The same things were measured in two ways. Each way mixes the same 10 hidden numbers, adds some noise and spreads widely along 6 directions of its own, which tell nothing about the thing.
In the rows, zero is written as 128.
Some things both ways: the first way, then the second way.
[168 138  85  69 128 140 126 138  56 127 115 121 111 124  97 161 136 172
  66]
[ 99 152 188 123 129 127  80 130 209 190 118 144 134  97 151 119 118 156
  79 120]

[156  81 135 174 118 136 133 135 176  78 170 157 107 146 110 119  88 109
 130]
[171 109 114 131  75 151 105 121  73 125 101  93  97 172  83 132 128  88
 111 162]

[ 75 100  89 165 130  51  97 158 115 149  75 101 174 134 155 133 135 169
 102]
[ 79 171 110 131 112 168 117 149 145 150 114 124 143 119 116 138  99 120
  96 154]

[109 115 176 112  84  55 143 110 141 122 103 151 159 171 153 151 151  72
 152]
[201 110 134 190 183  64 133 129  74 162 148 160 156  48 132 140 174 121
 122 136]

[168 101 161 154 108 122 140 159 193  88 156 108 121 120 138 133  94 108
 172]
[160 142 159 139 128  93 152 134 125 112 138 172 113 104 113 167 155 123
  81 152]

[147 159  92 114 132 142 197  95 125 127 126  59 128 104 143 164 161 117
 167]
[129 117 114 126 168  93 144 150 142 135 125 143 162 159 106 105 106 159
 133 139]

[107 143  75  98 141 115 137 118  95 150 103  71 120 120 118 146 147 174
 110]
[102 154  79  99 133 174 118 171 155 158 114  93 167 150 112  85 121 148
 120 170]

[152 148 138  98 133 171  96 163 117 106 136 135 115 113  85 101 120 129
 128]
[176 135 118 130 163  90 141 118 156 122 140 171 163  75 139 138 144 134
 161 118]

[133 142 103 132 133 134 183 148  84 140 125 113 162 138 144 135 137 125
 156]
[124 142 125 131  98 120 141 139  82  84 157 141 120 146 117 160 134  98
 109 151]

[140  92 155 130 112  75  62 144 127 116 105 157 108 131 146  97  94 146
 102]
[135 109 114 127 202  99 124 133 167 182  80 121 144 140 105  92 132 140
 156  68]

[118 115  98  97 159 151  97 168  71 131 100 137 123 126  85 136 131 164
  97]
[199 106 135 158 114 135 143  64 117 120 129 123  63  89 176 119 134  65
 154 141]

[115 151 189 155  90 196  72 147 163 113 105 155 121 103  88 119  94 125
 116]
[187  91 136 131 129 102 116 134 127 151 141 149 100  92 144 134 117 146
 128 156]

[ 86 174 131 106 137 112 125  90  89 166 110 159 156 144 130 137 170 115
 112]
[124 141 153 103  46 159  74 185  91 128 166 112 103 127 119 182 152 127
  82 191]

[131 146 155  97 124 102  66  55 145 138 141 125 115 172 134 114 146  99
  72]
[ 84 122 104 130 164 126 125 133 137 140  96 101 157 128 114  93 122 132
  99  98]

[ 93 160  94 182  98 119 150 173 127 139 117  81 194 130 137 166 151 127
  99]
[137 152 157 159  90  92 107 140  99 136 120 171 124 148  73 173 117 132
  78 155]

[144 166  94  76  99 151 194 141  71 165 131 120 127 114 125 117 136 166
 116]
[120 113 148 146  77 108 138  89 130  90 156 168 123 103 147 164 150 164
 109  94]

[120 116 135 182 149 183 149 166 203 130 194 127 111  75 131 139 122 131
 153]
[147 121  78 133  97 123  96 119  63  67 143  83 132  99 147 104 116  68
 117 168]

[108  64 145 152 164 144 127 133 165 153 143 189  88  92 138 111  98 143
 140]
[130 122 128  91 109 152  98 134 174 132  98 102  67  87 154  88 117 150
 181 154]

[133 140 127 141 112 118 111 113 100 140  99 113 156 142 152 136 131 136
 101]
[ 55 149 146 125 124 121 120 129 175 115 149 152 143  73 172 138 101 155
  87 116]

[102 102 165 127 146  84 104  88 184 131 150 177 127 160 131 116 144  62
 129]
[183 138 173 149  89  93 106 145  89 120 121 157 118 114  69 182 159 130
  84 187]

[153 136 101  97 118 165 158 172  67 143 109 144 110  90 111 117 106 168
 116]
[165 103 105 119 109 131  97 148  78 138 123 102 144 162  87 142 136 104
 107 137]

[130  61 177 177 115 105  81 124 160  99 136 201 142 183 140  80 104  67
 111]
[109 141 139 131 116 135 109 146  99 151  91 130 126 176  63 155 111 102
 108 125]

[122 122 125  72 129  69 153 110  61 141  75 186 147 153 123 116 127 138
 158]
[129 141 173 126 114 133 134 149 174 163 156 175 112  84 148 173 154 184
 148 145]

[119 140 108 127 114  96 129  80  73 143  82  95 165 176 159 119 151 117
 111]
[100 104  69 121 136 170 157 122  98 112 124  85 118 147 140 110 111  93
 149 105]

[151 104 117 182 121 145 154 201 109 109 119 134 133 105 138 134  77 144
 148]
[ 79 140  93  90 149 176 151 149 156 128 104 101  96 129 139  99 131 127
 212 108]

[120 121 167 127 150 124  81  97 113 150 119 212 138 155 127  71  98 127
 126]
[ 48 139 162 127 115 105 139 130 160 102 143 166 116 138 138 149  90 167
 124 103]

[102 131 146 157  98 149 128 114 135 159 106 104 145 132 163  87 130 123
 127]
[106 136 142 129 110  57 146 120 155  68 157 207 165 120 120 156 107 194
 101 117]

[ 94 172 112  92 148 158 111 121  72 174  82  91 137 106 130 117 162 166
 129]
[ 43 150 131 108 151 129 160 150 183 124 157 149 142 158 156 113  93 161
 137 112]

[164 125  88  98 144 146 163 121  74 118 133 100 138 161 122 133 150 109
 122]
[139 138 117 110 160 146 138 145 142 179  75 121 100 199  81 106 116  95
 152 116]

Other things, the second way, with their names:
z898: [109 112 129 115 102 190 139 114 159 153  86  91  77 160 122 106 118 126
 111 130]
z68: [ 77 142 103 146 148 111 133 144 103 117 133 110 159 138 124  98 128 125
 101 119]
z296: [109 142 141 126 157  69  96 140 172 140 102 161 179 112  98 107 113 185
 121 113]
z916: [138 116 115  83 136 143 121 166 143 156 112 119  92 170 109 129 129 132
 172 121]
z170: [175 149 145  94 134  85 119 158 166 119  97 174 114 124  69 173 154 143
 115 129]
z692: [172 110  84 132 109 164 125  99  88 125 108  94 126 115 123 123 154  75
 120 121]
z287: [171 139 106 130 112 141 127 142 103 129 120 132 111  82 114 147 147 113
 130 172]
z54: [115 133  86 119 189 129 146 140 159 181  91 136 138 173 104 102  93 130
 194  87]
z169: [135 111 160 155 153  56 146 106 114  71 136 130 124 138 128 114 146 121
 119 113]
z704: [ 96 146 115 124  81 133 128 131 122  65 157 130 177  85 131 146 146 151
  42 161]
z705: [149 108  69 138 148 149 140 119  94 129  89  82 107 137 114  94 118  86
 150 131]
z105: [ 75 132 129 118  99 154 109 176  71 114 142  73 116 174 114 128 130  90
  60 163]
z716: [141  84  83 167 140 123 138 104  54 124 102  86 122 199  95 106  86  72
 125 117]
z422: [ 83 173 152 114  81 128 135 129 169 101 181 175 134  92 170 169 169 163
 132 105]
z774: [ 96 128 118 134 111 197 154 128 135 160 112 102  87 150 132 120  99 117
 128 157]
z712: [ 83 143 127 126  82 127 113 138 119  92 178 145 174 109 143 168 113 145
  78 141]
z559: [105 162  95  85 137 115  96 194 174 134 137 129 194 120 110 101 139 200
 149 153]
z846: [179  99 118 155 113 125 113 114  81 153 110 116 110 151  98 146 121  93
 126 131]
z39: [140 122 131 165  58 121 147  85  86  65 183 147 125  97 158 177 165 121
 105 127]
z294: [177  93 125 118  93 135  96 130  92 112 146  97  89 112 145 144 137  90
 107 154]
z128: [130 118  77 103 141 185 118 182  91 171 128  88 133 138 113 134 115  98
 147 160]
z61: [ 82 142 184 115  78 129 117 118 201 120 168 155 104  88 195 121 133 189
  86 137]
z711: [140 143 139  51 100 122 109 175 201 108 144 158  99 115 132 158 133 171
 139 151]
z677: [150  97 120 155 147 109 118 112  95 152 102 107 142 173  98 104 124 107
 128 108]
z560: [ 38 137 156 140 127  98 115 141 158 137 117 137 147 204 103 100  64 172
  81 119]
z796: [110 116 138 106 116 177 115 165 114 152 120  73  99 162 119 115 126 105
  77 172]
z292: [201 106 128 118  92 100 100  97 111  87 114 124  90 114 122 118 147 103
 131 139]
z684: [ 75  91 111 108 150 150 112 188  81 139 112  49 115 150 111  96 136 125
 114 133]
z895: [ 57 145 169 153 149  63 192 122 168  80 122 199 131 145 103 131 108 204
 124 112]
z410: [214 142 115 124 167  97 150 146 166 190 128 204 114 126 113 148 129 137
 179 134]
z122: [137 107 134 176 131  61  97 124  81 134 124 134 157 130 102 115 124 142
  67 126]
z888: [137 110 101 139 165  94 127 113 119  95 142 124 135  56 171 106 104 108
 150 130]
z3: [112 150 129 120 117 111 120 150 159 149 112 140 164 208  77 105 129 178
 103 128]
z605: [121 148 119 148 198 106 135 136 148 171 108 133 160 122 129  79 121 112
 124 121]
z722: [151 101 120 135 109 159 141 105 111 149  78 111  71 176  84 150 125  96
 141 101]
z937: [146 117 159  95 172 111 115 158 200 189  72 137  80 166  96 101 107 161
 172 123]
z850: [ 81 163 116 122 149 113 156 154 140 108 138 151 148 147 115 134 127 141
 151 119]
z56: [140 170 186 139  95 121  91 155 126 160 142 148 126 161 105 157 121 103
  72 186]
z661: [ 77 108  55 100 164 179 193 140 107  85 129  85 120 141 142 120 119  90
 167 104]
z386: [167 139 133 132  29 149 110 116  92  79 154 144  85  54 136 206 161 114
 117 177]
z781: [122 146 131 112 167  92  87 151 177 135 128 114 138  74 164  71 137 152
 178 136]
z377: [130  96 119 131  70 163 151 113  68  66 137  89  76  89 145 134 167 113
 104 161]

Some of these things the first way, each followed by its name:
[156 114 127 111 150  84 140  94 115 115 152 190 110 159 122  93  84 147
 159] => z559
[ 94 127 116 123 117 130 116 150 120 143 106  55 136 122 141 169 184 120
  99] => z605
[129 123 116 158 104 155 109 226 116 113 100 148 129  78  91 126  80 183
 105] => z846
[ 99 170 143 106 126  85 105  97 165 129 172 139 143 161 113  99 161 121
 131] => z39
[118 142 109 119 137 126 150 132  79 169  99 106 130 109 154 167 137 151
 116] => z105
[160 147 133  94 122 114  96  65 126 122 142 121 111 180 110 107 108 125
  91] => z704
[152 108 109  89 133 147 148 155  98 128 133 159  90 101 102 122 112 158
 119] => z677
[187 154 105  82 169 134 131 154  98 144 160 140 119 106 120  90  96 157
 130] => z170
[159 177 120 115 153 139 113  89  82 135 123 130 146 142 137  99 120 136
 134] => z711
[152 140 119  82 167 204 161 104 137 153 205 135  85 115 110 115 156 107
 115] => z292
[138 130 148 121 128 127  54  81 106 105  88 132 110 161 108 148 109 116
  82] => z796
[111  46 162 194 105  79 108 180 163 111  96 173 142 141 148 102  61 131
 148] => z287
[133 151 117 142 142 140 165 178 153 129 164 109 139  91 131 129 126 143
 180] => z850
[117  64 165 145 129 130 116 141 188 146 153 166  82  92 153  93 109 127
 134] => z296
[ 73 129 135 150  87  81 127 106 137 172 101 106 150 139 174 152 161 120
  87] => z122
[154 106 109  75 190  79 133 102  68 153 120 159  96 128 152 130 115 149
 140] => z169
[105 153 134 149 125 115  95 103 131 135 109 109 142 122 149 145 155 121
 112] => z294
[164 163 105  82 112 152 129 101 101 110 159  93 125 174  95 129 158  99
  72] => z692
[124 109 106 162 137 129 160 141 150 130 114  78 120  70 168 172 151 125
 148] => z937
[168 140 117 106 180 135 140 141 106 118 176 187 102 112  99 154  99 154
 140] => z781
[ 93 170 115 149  83 141 103 117 112 135  95  45 136 128 137 181 166 150
  69] => z61
